There are 8 hidden switches. A switch that is on adds its own fixed numbers to the row, and there is some noise. The rows also spread widely along 13 directions, which tell nothing about the answers.
In the rows, 128 means zero.
Some rows, each with its switches (1 for on, 0 for off) after it:
[112 174 127 155 150 120 126 159 113 140 146 125 121 129 120 100  92  81
 113 149  94 131 121 107 105 113 121 124  86 120 120 132 119 115 108  72
 156 120 112] -> 0 1 0 0 0 1 0 0
[114 129 152 176 150 132 174 126 138  95 115 135 121 135  87 104  83 122
 116 165 147 107 139  76 139 119 148 108  78 143 122 173 158 130 131 143
 140 142 119] -> 1 1 0 0 1 1 0 0
[132 161 134 128 116 167 114 171 150 114 133 143 123 117 140 101 107 120
 135 133  91 125  95 128 111 106 124 134 115 138 145 109  84 164 137 113
 132  86 132] -> 1 0 1 0 1 1 1 0
[118 176 121 109 100 112 123 154 101 136 142  95 124 106 117 112 165 124
 160  83 116 166 151  98 133 161 202 152  82 128 114 100  95 117 101  82
 137 124 162] -> 0 1 0 0 0 0 0 0
[136 115 183 156  89 116 108 155  76 120 128 122 131 114  96 139 124 137
 110 193 146 139 133 182 145  93 114 169 172  98  98 123 146 106 144  91
 108 132 156] -> 1 0 0 0 0 0 0 0
[136 212 118 152 175 140 134 147 102 115 146 116 149 143 123  97  71  94
  99 130  86 100  94 109 115  86 127 103  59 118 151 141 131 112 135  84
 163 100  97] -> 1 0 1 0 0 1 1 0
[109 183 112 117 172 113  55 192  61 167 150 113 166 141 172 124 133 133
 141  83 116 104 119 184 110  87 134 156 119 106 154  75  94 139 143  86
 149 103 152] -> 0 0 1 1 0 0 0 0
[114 100 156 124 157 130 143 157 130 129 141 148 134 131 137 137  91 148
 120 153 130 110 135 159 107 126  69 107 153 130 134 121 159 183 165 131
  67 142 144] -> 0 1 1 0 0 0 1 0
[141 128 203 164  95 150 182 125 149  79 124 112 133 116  86 108 133 148
 129 177 183 126 128 102 174 159 141  99  99 133  93 135 169 116 139 127
  89 154 122] -> 0 1 0 1 0 1 0 0
[136 151 188 187 110 111  82 149  90 134 166 150  92  90 131 105 119 119
 115 198 116 128  94 167 154 148  92 144 174  74 117 103 100 123 154 143
 118 100 154] -> 1 0 1 0 0 1 1 0
[135 140 166 130  94 128 172 128 149 108 127 124 105 124  89  89 110 103
 125 161 104 158 139  88 126 143 141 117  83 141  98 142 143 139 102  94
 119 154 135] -> 1 1 0 0 0 0 0 0
[143 119 164 128  98 137 163 139 142 103 127 139 108 113 106  88 100 128
 145 173 118 133 115 117 121 124 114 133 127 145 119 128 132 174 127 105
 110 133 149] -> 1 0 1 1 1 0 0 0
[143 222 102 123 175 112 114 133  74 180 172  84 199  74 189  56 118 119
 169 123 125 101  87 116  99 129 113 147  76  85 133 102  82 123 152  28
 178 114 101] -> 0 1 0 0 0 1 1 0
[131 110 147 124 121 116 124 113 121 149 136 133 138 100 139 110 126 145
 145 147 138 128 126 144 121 136 108 146 155 117 118 127 119 156 150 136
 131 144 144] -> 1 0 0 0 0 0 0 0
[129 115 170 175 117 121 144 123 113  56 140 147 135 109  96 147  95 146
 122 162 159 116 138 132 182 107 148 134 170 107 148 163 147 127 152 172
 126 107 152] -> 1 1 1 0 0 0 1 1
[134 148 169 110 179 116 129 150  96 112 148 107 205 129 130 109 101 158
 149 127 156  82 129 137 126  98 118 100 101 124 139 123 152 187 169 103
 129 138 135] -> 1 1 1 0 1 1 0 0
[105  79 111 124  78 166 158 132 197 115 101 163 119 104 134 136  96 117
 121 143  99 179 116 141  86 111  93 151 169 149 120 147  95 160 134 117
 119 118 128] -> 1 0 0 1 0 0 1 1
[104 144 125 146 152 122 118 205 115  84 173 143 119 124 118 133  88 134
 120 157 109 128 124 124 117 136  74 100 159 102 157  80  74 175 175 101
  50  86 127] -> 1 1 0 0 0 0 0 0
[126 175 139 156 140 151 121 170 122 121 112 134 112 153 119 109 104 107
 115 152 101 113 110 126 131 102 138 129  85 131 134 123 138 118 128 111
 124 115 136] -> 0 0 1 0 1 0 1 0
[140 114 210 144  70 147 109 140 137  81 129 120 159 104 102 162 161 166
 116 167 172 147 116 173 181 146 111 107 183 100  99 106 129 119 178 147
  74 120 139] -> 1 0 0 0 0 1 0 0
[119 120 141 159 118 116 172 102  98 107 118 125 141  97 105 166 130 162
 105 122 161 134 139 138 161 163 147 117 144 121 119 161 178  94 171 159
  97 117 142] -> 1 1 1 0 0 0 0 0
[102 146 112 166  94 118 141 127 118 138 113 129  89 101 104 144 136 115
 105 130 108 177 126 117 128 170 150 141 121 115 106 134 114  78 130 125
 117 112 139] -> 1 0 0 0 0 0 0 0
[162 143 112 125 143 147 170 101 132  30 137 119 212  98 113 151  77 159
 136 130 155  96  97 109 166  86 123 100 166 115 177 174 135 149 193 121
 135  74  97] -> 1 0 1 0 1 0 1 0
[ 98 133 153 151 142 151 117 194 125 104 129 135 119 165 106 128  97 129
 105 133 126 118 135 137 115  87 134 129 100 140 141 112 118 151 134 128
 109 125 143] -> 1 0 0 1 0 1 1 0
[103 159 126 180 133 124 121 149  96 143 108 132 121 123 109 134 118 113
 101 141 119 140 111 130 124 132 134 132  94 115 114 142 128  81 142 130
 147 108 131] -> 1 0 0 0 1 1 0 1
[107 149 211 173 127 161  48 251  87  90 121 133 123 186  96 160 137 143
  94 164 158 100 139 187 173  76 145 127 123 117 124  76 138 112 149 139
  71 102 161] -> 0 1 0 0 1 1 0 0
[116 100 163 120 112 146 159 138 121 142 116 121 161 113 127 132 120 153
 115 128 157 132 131 161 103 125 113 133 118 144 100 138 165 142 157 111
 105 149 141] -> 1 1 0 1 0 1 1 0

New rows. What belongs after each?
[135  97 156 120 106 184 152 155 147 127 114 149 127 112 153  92  99 160
 150 157 139 104 121 162 102  82 109 183 136 158 132 123 127 179 150 120
  93 132 148] -> 1 1 1 0 0 0 1 1
[147 166 145 133 154  69  82 106  95 127 173 123 189  88 145 104 118 116
 148 157 125 127 100 132 152 139  90 105 172  62 134 125  95 154 168 115
 176 119 128] -> 1 0 0 0 1 0 0 0
[124 148 153 160  88 137 114 148  98 147 110 138 129 100 120 127 127 105
 102 154 110 154 106 158 127 117 129 157 124 117  95 145 135  85 131 103
 155  98 135] -> 1 1 0 0 1 1 0 1
[131 202 117 155 128 107 139 122  73 142 150  99 149  91 121 114 128 111
 109 122 119 147  89 114 131 170 130 110  85  97 113 128 121  73 148  81
 152  99 110] -> 1 0 0 1 0 1 0 0
[140 126 125 103 123 171 119 151 115 115 126 127 175 126 129 161 106 143
 101 113 122 114 102 171 112  78 102 128 148 140 139 138 137 131 166 107
 121  85 105] -> 1 0 0 0 0 1 0 0
[102 131 145 135 170  91 153 147 109 118 163 133 130 123 125 121 108 155
 134 115 138 120 143 115 125 185 107  82 116 122 143 107 135 184 169 152
  75 140 155] -> 1 1 1 1 0 0 0 0
[151 137 196 135  77 138 119 151  92 140 138 132 115 101 115 101 136 127
 123 173 129 140 108 156 140 141 126 149 125 121  92 125 146 125 136 114
 116 122 160] -> 1 1 0 0 1 1 1 0
[ 72 159 148 190 187  97 129 157 120 120 129 122 162 136 133 144 108 141
 100 135 150 126 140 141 140 158 104  76 105  90 127 106 136 129 183 138
  86 150 138] -> 1 1 1 1 0 0 1 0
[134 164 113 139 144 161 129 128  90 163 108 112 165 110 158 107 117 150
 125 108 137  91 101 157 112  89 144 168  92 136 133 138 135 100 153 105
 156 105 114] -> 1 0 1 0 0 1 0 0
[151 109 156 112  96 153 146 148  81 141 118 130 151  91 141 116 117 167
 142 154 147 110 113 183 113  96 119 186 153 139 118 133 159 148 166  90
 106 111 164] -> 1 1 1 0 1 0 1 0
[131 122 120 106 111 134 150 111 140 110 126 115 169 108 127 145 133 145
 136 105 145 142 121 131 136 141 126 116 147 130 126 137 134 132 151 116
 128 121 120] -> 0 0 0 1 0 0 0 0
[112  82 196 132 121 127 142 149 150  81 107 133 190 127 115 145 111 172
 140 159 178 126 147 171 142 100 101 112 163 126 113 128 159 185 173 129
  92 156 158] -> 1 1 1 1 1 0 0 1
[107 105 136 169 130 105 173 105  98 138 121 114 157  67 122 161 123 163
 121 149 172 131 133 147 127 162 107 128 159 108  99 150 165  97 179 110
 102 129 127] -> 0 1 1 0 0 1 0 0
[106 116 132 163  74 166 143 138 158 131  85 151  78 127 103 148 128 115
  82 150 103 172 123 141 123 138 133 143 132 144  97 142 131  90 124 139
  99 115 132] -> 1 0 0 0 0 0 0 0
[123 148 138 128 128 140 107 157 141 107 118 132 138 144 118 113 118 125
 136 131 121 128 127 118 135 102 148 130 112 133 136 120 103 151 130 128
 138 122 139] -> 1 0 0 0 1 0 0 0
[150 146 172 136  92 138 125 163  70 106 162 126 123  91 117 123 130 160
 131 146 141 114 110 155 152 137 130 145 149 116 128 106 128 129 160 117
  90  83 152] -> 1 1 1 0 0 1 0 0
[108  97 144 156 127 101 156 102 107 163  97 139 127 108 121 121 108 132
 120 156 136 138 134 153 108 128 117 152 136 131  98 165 172 129 140 127
 150 159 155] -> 1 0 1 1 1 0 0 0
[ 65 113  97 179 203  51 172 164  58 118 138 122 148 128  84 143  40 110
 129 162 141 125 173  99  79  78 111 147 114 107 140 168 156 144 135  51
 153 149 150] -> 0 1 0 1 1 0 1 1
[138 154 146 103  58 161 139 139 127 136 107  89 165  88 126 114 170 150
 157 105 141 165 115 140 122 130 168 163  90 140  93 105 102 107 130  69
 128 125 140] -> 1 0 0 0 0 1 0 1
[123 138 133 160 118 129 140 115 129 100 123 139 134 108 115 136 127 134
 117 135 141 138 120 110 167 160 145 112 137 117 128 151 133 113 158 168
 126 103 131] -> 1 1 0 0 1 0 0 0
[117 144 144 152 142 155 141 152 141 121 123 136 109 132 127  99  99 120
 129 139 120 103 127 114 122 101 146 141  91 148 134 134 131 135 114 124
 137 118 124] -> 0 1 1 0 0 1 0 0
[141 160  78  96 104 114 163 116  79 179 149 111 120  67 140  94 122 119
 149 111  87 158 103 110  79 165 121 166 110 128 120 128 102 124 133  57
 138 106 129] -> 1 0 0 0 0 0 0 0
[111 119 131 115 122 129 140 142 121 152 123 129 138 119 134 113 110 125
 129 125 116 143 144 141  92 110 129 156 119 138 115 136 131 150 129  98
 132 146 150] -> 1 1 0 0 0 0 1 0
[153 166 166 105 119 158 129 160 126 126 149 121 124 138 119 100 135 132
 138 129 116 117 102 123 129 147 115 102  78 143 123 100 131 145 129 122
  99 123 128] -> 0 0 0 0 0 1 0 1
[132  85 172  99  96 156 128 172 104 157 134 130 132 115 137 107 119 147
 141 151 141 115 128 181  88  89 100 181 146 154 104 112 145 166 128  77
 108 137 150] -> 0 1 0 1 0 1 0 0
[104  77 160 163 113 140 132  99 171 142  89 165  92 136 128 122 113 129
 115 141 130 133 151 145 131 104 158 163 139 149 116 172 153 140 111 206
 159 164 166] -> 1 0 1 0 0 0 1 0
[120 127 128  96 154 133 156 113 149 134 125 104 205 124 140 144 128 151
 129  91 152 126 119 133 108 145  97  72 110 137 118 132 153 151 166 111
 122 150 102] -> 0 0 0 1 0 1 0 0
[126 144 111 145 127 124 207 117  95 139 115 111 135 103 107 116  84 123
 105 148 114 140 113 124  90 129 109 133  90 136 113 159 173 106 146  57
 113 135 122] -> 1 0 1 1 0 0 1 0
[150 158 115 106 122 152 112 171 114  86 167 135 121 130 122 104  95 124
 143 128  98 112 109 114 127  90 130 145 138 130 171 111  77 166 134 103
 126  74 125] -> 1 0 0 0 0 0 0 0
[ 97  79 161 123  86 114 182 144 140  60 118 110 154 114  49 184 107 139
 113 137 147 180 180 116 117 110 144 109 146 138  99 158 154 143 131  77
  98 142 145] -> 1 1 0 0 0 1 0 0
[115 155 131 112 182  73  93 121 124 116 156  96 237  98 147 121 124 136
 186 114 157 119 130 113 130 111 116 101 137  81 144 118  85 178 156  90
 191 142 122] -> 0 0 0 0 1 1 0 1
[ 73 150 145 185 211  91 100 175  97 115 130 126 151 185 100 172 100 127
  93 134 145 111 160 139 144 109 114  84 101  93 143 124 156 115 155 157
 109 156 143] -> 0 0 0 0 0 0 1 1
[122 133 128 153 137 129 143 120 124 129 130 133 128 117 113 146 108 117
  99 142 122 131 112 125 127 139 104 103 130 121 121 152 148 104 146 131
 130 113 106] -> 0 0 0 0 0 1 0 0
[114  88 162 115 156 110 134 137 117 139 133 126 164 136 128 121  97 139
 143 148 153 108 164 147 109  79 115 148 139 132 122 143 164 177 130 111
 138 176 152] -> 0 1 0 0 0 0 1 0
[134 119 153 131 101 160 125 138 143 108 121 142 147 126 133 138 124 129
 109 136 139 130 116 158 150 113 123 132 158 131 119 139 146 120 142 137
 123 111 123] -> 0 1 0 1 0 0 0 0
[126 130 144 117 150 116 136 139  59 163 131  91 223  95 163 153 142 183
 127 123 194 110 117 199 125 137  85 132 146  99 110 112 172 115 206  80
  86 142 136] -> 0 1 0 1 0 0 1 0
[154 183 179 101  87 174 137 146 143 120 110  93 169 128 123 102 149 116
 130 117 119 137 113 141 139 106 166 122  61 147  91 119 154 108 108  61
 140 131 120] -> 0 1 1 0 0 1 0 0
[120 141 135 145 151 133 158 137 150 112 132 140 113 133 122 100  85 111
 129 149 109 114 132  99 122 119 123 114 103 140 136 139 138 154 121 119
 123 129 121] -> 0 1 1 0 0 0 0 0
